The rows of a group lie close to one hidden flat surface of 11 dimensions, which passes through zero. Surfaces can cross.
Known rows, each followed by its group:
373,238,73,-99,-45,-161,-156,244,124,133,-121,-208,-384,-319,86,-76,-137,484,-122,18,199,147,-194	W
-139,147,-272,-34,-32,21,115,-124,-164,-179,313,354,313,-5,-45,98,140,-240,50,-152,-304,-262,-93	K
-22,296,-90,233,55,-385,38,-154,-35,-210,-235,73,-110,-306,136,166,379,-54,-186,338,258,-355,227	K
130,226,161,130,-182,-194,-325,473,188,449,-114,116,23,311,43,180,137,140,233,-244,-18,-37,168	W
-43,153,-633,-172,-249,0,156,61,-68,-246,-206,-57,-202,-140,88,-251,-219,-219,87,197,26,128,-239	K
268,263,-452,-298,482,288,-224,206,-130,98,-153,331,176,-67,-7,-19,130,-114,-129,-264,-419,-61,373	K
13,-177,106,-2,-256,148,78,523,220,-125,-233,-202,439,561,-246,-358,-304,37,322,285,-210,59,-118	C
-115,-42,-217,81,145,-241,161,-178,-231,-277,175,13,50,126,-184,-116,-43,-195,19,-52,-429,146,-531	W
176,261,-33,-58,50,-93,-347,459,128,298,-220,185,215,310,-44,6,-85,-151,214,105,11,-109,360	W
-416,83,-406,-505,1,292,220,-48,44,-300,-260,-177,-14,-193,-61,4,-30,-266,71,152,-112,-33,-184	K
-75,-69,-245,147,-104,85,-34,-147,49,-52,-206,231,617,-57,-79,420,315,-473,-84,-112,-223,-149,101	K
211,183,-72,-20,32,428,123,71,73,-66,72,61,89,164,155,-12,-246,171,292,-202,18,-47,270	C
142,-174,436,226,-198,104,77,239,269,-47,39,-74,254,531,-37,-60,-399,249,414,52,83,152,84	C
-305,132,-75,19,77,173,193,-456,-163,-121,286,8,106,-282,47,63,135,-131,-163,17,67,-430,-125	W
550,124,108,-183,-119,-103,35,244,168,-200,-38,10,41,40,-146,266,98,260,215,57,122,-101,303	B
69,-193,-237,12,-385,287,165,89,103,-90,-341,-192,196,208,14,-199,-193,-279,197,338,285,53,270	W
-199,83,80,-25,336,127,216,-306,62,-280,-115,46,116,83,35,334,233,-120,190,-24,-50,-259,296	C
-218,73,-293,182,27,31,181,-380,-296,-144,301,148,165,-185,13,-88,128,-226,-187,-117,-256,-238,-325	C
394,118,-190,-77,-572,13,-18,400,-20,201,202,-123,-1,-24,-67,-373,-403,187,46,22,121,155,-383	K
279,374,-85,189,50,-116,-259,-34,-29,383,-116,-120,-251,-136,169,86,-87,40,8,-94,294,14,-48	W
-310,-250,408,109,168,438,126,-128,112,80,6,-429,-218,88,108,-358,-346,356,-45,3,84,196,-224	C
46,-620,180,75,188,328,42,-147,114,-121,-200,88,150,49,2,14,-68,43,-143,-88,-114,456,292	W
16,275,-336,-201,96,451,31,-50,-46,-16,13,-16,200,-348,70,-13,-35,30,-143,-277,-225,-208,-187	K
-245,-86,40,-205,221,-198,-265,293,-102,167,184,380,22,157,-111,-146,110,-140,-68,-31,-340,51,137	B
129,105,162,-200,444,-77,-231,-31,-19,83,115,126,-204,-137,1,38,-102,162,-83,-25,67,69,160	W
-342,283,-286,-354,12,149,96,235,-121,-171,377,502,-282,-118,237,-244,13,110,100,-138,-146,-172,208	C
73,-22,114,-492,97,427,-206,10,200,232,-12,35,157,-112,-52,252,-263,-161,114,50,291,-47,350	K
170,-37,304,-214,-34,-158,-139,90,-20,144,452,175,288,159,-334,321,150,22,76,-302,-251,-85,-114	C
-37,-103,12,-20,-434,-3,55,-22,-73,144,317,-188,205,-113,-199,-89,-127,-76,-96,-18,-8,-52,-586	B
-2,311,-150,-65,-145,288,152,350,64,-39,-211,-136,34,5,105,-265,91,218,40,100,78,-409,235	B
243,-168,1,-251,107,259,205,-400,-224,-149,446,4,161,141,-282,247,49,-197,166,-209,-70,-79,97	B
158,-71,83,-149,-200,-12,-5,173,-20,93,170,117,4,185,-82,26,183,-50,77,-9,127,-127,395	B
-193,55,147,124,142,-346,-39,-127,89,-183,-103,263,-49,10,71,283,212,-95,78,178,113,-113,317	B
-178,15,-250,153,170,-240,-11,-131,-182,-190,-94,207,298,-73,-50,-234,-27,-446,-204,463,-60,-167,20	C
-108,-44,107,317,17,32,-67,-411,-154,298,140,-191,-126,-310,180,-271,-175,-13,-373,149,396,-54,-183	K
-108,72,-11,-128,-15,149,-42,135,-49,136,293,148,-490,-170,284,-298,-191,398,-51,-249,53,201,-52	C
283,254,72,439,-14,69,154,104,-123,42,286,27,-253,122,248,-189,140,623,48,-485,-141,-107,-38	B
301,37,201,-124,-409,116,93,-57,156,-4,181,-63,310,-22,-98,321,-98,-70,239,185,483,-349,261	B
54,-19,93,-391,383,298,-133,90,-84,194,359,250,30,297,-128,81,-54,-37,188,-417,-312,67,264	C
11,-108,426,-277,109,197,196,-143,262,-262,115,-166,74,155,-182,410,-26,191,342,-77,25,-13,87	B
-28,174,-84,320,-139,181,33,-449,-4,69,26,-64,76,-489,302,80,-119,17,-234,-21,330,-185,-191	K
275,-237,108,-153,120,322,-149,293,202,60,-334,-57,36,-99,22,-184,-187,287,-161,47,14,293,272	W
-43,202,-420,-103,-147,64,80,27,-176,-26,33,-91,85,-398,-57,-175,174,-30,-323,-36,-212,-249,-409	C
-46,-103,-162,-445,437,180,-235,112,-195,302,9,48,-338,111,-70,-120,63,-159,-89,-270,-284,318,160	C
-612,267,201,109,540,85,-169,46,208,27,-108,183,30,-73,282,-132,-266,201,-27,-20,-207,-48,-155	B
24,161,113,195,-372,-181,-265,103,-39,559,291,40,51,-179,10,236,360,110,-230,-455,-73,-166,-307	W
-359,-173,200,482,-345,-238,137,-261,153,-140,16,123,223,115,123,271,-7,-171,176,17,99,40,-174	B
71,-148,-109,158,89,694,40,-323,-114,265,114,-138,380,-77,84,-141,-220,-123,-199,-271,-33,-28,-53	W
-255,75,63,-339,-71,-159,99,85,-6,-108,14,-372,-494,-259,-43,-331,-121,195,-75,420,275,-51,-272	K
-186,-111,78,265,306,-17,92,-367,-67,-74,-40,-2,-306,61,203,108,141,31,-11,-155,26,124,143	B
122,-91,218,-473,146,-421,-239,149,-56,130,209,136,-681,-86,-72,41,-18,82,34,128,271,313,220	W
94,-46,200,399,-104,59,144,-186,73,-38,-11,-58,220,112,72,232,140,112,60,-176,56,-147,75	K

New rows. What belongs after each?
93,312,20,328,-342,-265,171,152,166,-123,-43,-131,-4,478,53,137,-90,94,563,-50,38,-73,-206	W
-99,-147,323,206,15,61,96,-351,101,0,-146,-411,117,-106,-42,139,50,67,-119,104,158,-87,-203	C
-277,99,-432,-93,-152,17,-61,415,-209,254,-54,7,111,490,-149,-315,126,-439,136,-65,-399,-51,-108	W
359,-213,42,436,-228,-163,37,-286,51,132,-217,-163,-209,230,123,468,138,-106,240,-305,216,417,95	C
191,69,-311,189,35,-70,14,-23,-208,-6,31,45,32,-102,-9,-107,54,50,-175,-281,-358,139,-386	C
-19,-456,-72,-192,-475,170,334,327,144,-432,-271,-265,23,-198,-126,-386,38,332,-224,225,-138,209,-243	W
-52,137,-178,-142,-152,-147,167,70,-55,-209,-48,-20,-21,64,-106,-34,189,-181,88,294,102,-316,156	K
-214,-30,-254,-280,-377,258,129,222,-74,125,74,-178,-227,15,17,-231,31,-13,53,-193,-102,52,-203	C
108,-94,216,30,361,423,-79,-3,-191,369,169,-216,23,220,-52,-337,12,165,-169,-184,-95,-116,187	K
158,-22,179,96,138,206,-21,-154,85,96,-78,-186,54,32,77,54,-180,78,54,22,217,31,150	C
287,416,-290,350,139,-164,-143,-119,-81,200,-196,-128,2,199,109,0,-288,-227,193,-38,87,52,-200	W
6,-91,178,-287,141,-161,-323,185,-26,413,126,223,-325,245,-17,93,44,-124,104,-88,111,212,468	W
70,-432,-10,218,147,223,193,-404,-6,-311,-180,-70,115,-140,35,8,-135,-41,-173,54,-52,342,-34	W
-226,-244,-82,13,-255,216,-115,192,-29,411,-163,-110,-135,-134,94,-70,433,39,-381,-383,-199,129,-13	W
-519,64,-166,299,107,-10,248,-77,-137,-218,-110,-48,-169,56,153,-183,326,103,-91,-110,-344,-126,-216	B
343,-193,177,-351,-196,41,-74,118,56,117,196,4,145,99,-290,156,-128,-89,132,-6,130,127,119	B
214,120,-81,98,-69,-881,-214,31,-148,-128,77,444,-35,-219,-115,283,417,-198,-185,283,105,-165,164	B
551,177,-227,-125,-343,-320,-170,176,-262,245,279,80,33,-243,-196,-90,139,-85,-252,112,189,-239,2	B
421,207,-39,-3,-261,-158,-147,330,176,86,-252,-214,-72,-412,40,-44,-24,418,-229,90,137,42,-255	C
-64,103,-65,26,-275,-180,-69,331,30,95,-115,-263,-156,-247,-24,-312,19,290,-261,14,-182,62,-638	B
199,-195,-297,76,-224,54,-39,34,-136,299,-87,-159,-318,189,38,-88,-48,-130,28,-318,-48,487,-134	C
149,-46,-48,149,-719,-11,205,69,-9,28,205,-250,126,140,-112,-54,-110,48,167,-79,89,-6,-446	W
67,28,52,330,147,276,258,-203,120,-264,-283,-358,161,-18,76,31,-40,282,-3,-99,-101,-48,-235	C
-265,149,-204,-458,61,280,-10,-172,-239,185,368,35,-154,-361,-2,-21,193,-137,-254,-187,-26,-317,-44	C
2,-53,-105,209,41,167,140,-619,-240,68,293,47,138,-17,88,108,-84,-386,4,-62,233,-131,78	B
-114,112,-385,-525,72,-185,-127,134,-33,-165,27,481,108,-54,-124,143,-24,-488,112,121,-165,38,187	K
-5,180,-349,12,327,-82,54,-167,-176,-246,-214,83,-78,-150,30,-33,178,-181,-135,119,-127,-109,112	B
-52,238,-219,18,229,263,107,-15,102,-222,-199,44,103,-319,122,242,222,305,-146,-465,-495,-60,-253	K
200,-107,-9,-99,-192,-270,-304,492,41,205,-149,-36,78,33,-190,-428,-260,-26,-206,426,25,203,-141	C
216,58,-250,394,42,-370,-66,71,4,-198,-324,295,-5,84,192,-149,-189,-143,56,343,145,223,260	C
391,365,78,-27,-182,56,89,173,221,-274,-26,24,570,-142,-137,267,9,242,103,131,35,-533,39	C
282,114,-150,225,-392,106,51,-24,-63,99,108,4,159,-69,78,-73,-113,-32,27,16,261,-186,35	B
133,-267,95,-300,329,52,-91,276,98,-40,-220,-3,-303,276,-110,20,66,200,82,-204,-285,463,274	B
-163,132,192,-207,-112,268,67,254,119,2,171,-217,-94,-345,78,-409,-215,601,-190,20,25,-159,-354	C
199,29,-44,384,140,-249,-145,-383,-99,132,48,283,-530,-271,411,121,-98,91,-115,-154,364,344,193	C
-25,55,149,189,2,-560,-61,75,131,-245,-62,340,-396,-146,197,240,211,318,8,-49,-24,227,41	C
-450,-35,-141,101,-90,-85,153,-125,-233,-100,430,336,-275,-29,196,-258,-20,-26,-34,-128,-100,54,-109	C
-317,-66,-226,-121,255,195,300,-123,-193,-276,-179,-87,26,414,-76,-90,257,-374,206,165,-161,-194,354	K
-234,110,-6,102,112,304,360,-378,-43,-293,162,-116,127,-74,37,249,263,97,53,-348,-284,-283,-212	C
133,-204,-84,85,-151,-121,175,41,3,-221,-54,-79,-50,458,-118,-85,-308,-148,372,75,-9,359,-100	W
290,106,123,82,125,100,-294,-42,-15,434,161,57,110,30,47,100,-210,-37,10,-241,127,36,72	W
-246,-141,89,-229,372,-290,31,7,-38,-284,36,220,-398,312,-70,27,108,-115,231,90,-165,241,294	W
-388,-99,-162,-108,510,443,89,-325,-146,-100,-71,87,129,-106,90,-127,134,-216,-213,-8,-184,-156,251	W
155,110,204,-185,-397,-343,-158,302,126,84,332,114,23,-282,-147,80,-105,310,-81,5,30,-33,-412	K
-101,-182,-87,-111,27,-418,-245,-60,-151,139,44,236,-30,-214,-160,106,320,-341,-312,104,-123,102,-20	W
-226,-252,185,-230,306,-288,-212,-110,-46,206,-73,-102,-366,-87,-159,267,403,-124,-229,-125,-155,224,-59	C
-161,72,-128,-214,569,292,-101,116,-11,-146,-231,129,245,-288,-8,-218,51,83,-394,123,-323,-146,162	W
258,51,-1,231,160,-208,-168,262,-314,227,242,74,-107,121,-9,-481,93,276,-265,-153,-286,35,-144	K
-262,-48,-350,79,-230,-140,188,3,-122,-78,-229,-294,-443,-77,46,-199,279,-69,-116,-25,-107,149,-350	W
-19,107,-63,-154,90,-166,-176,-47,-254,196,435,236,143,-136,-145,-70,20,-229,-191,19,-94,-225,-116	B
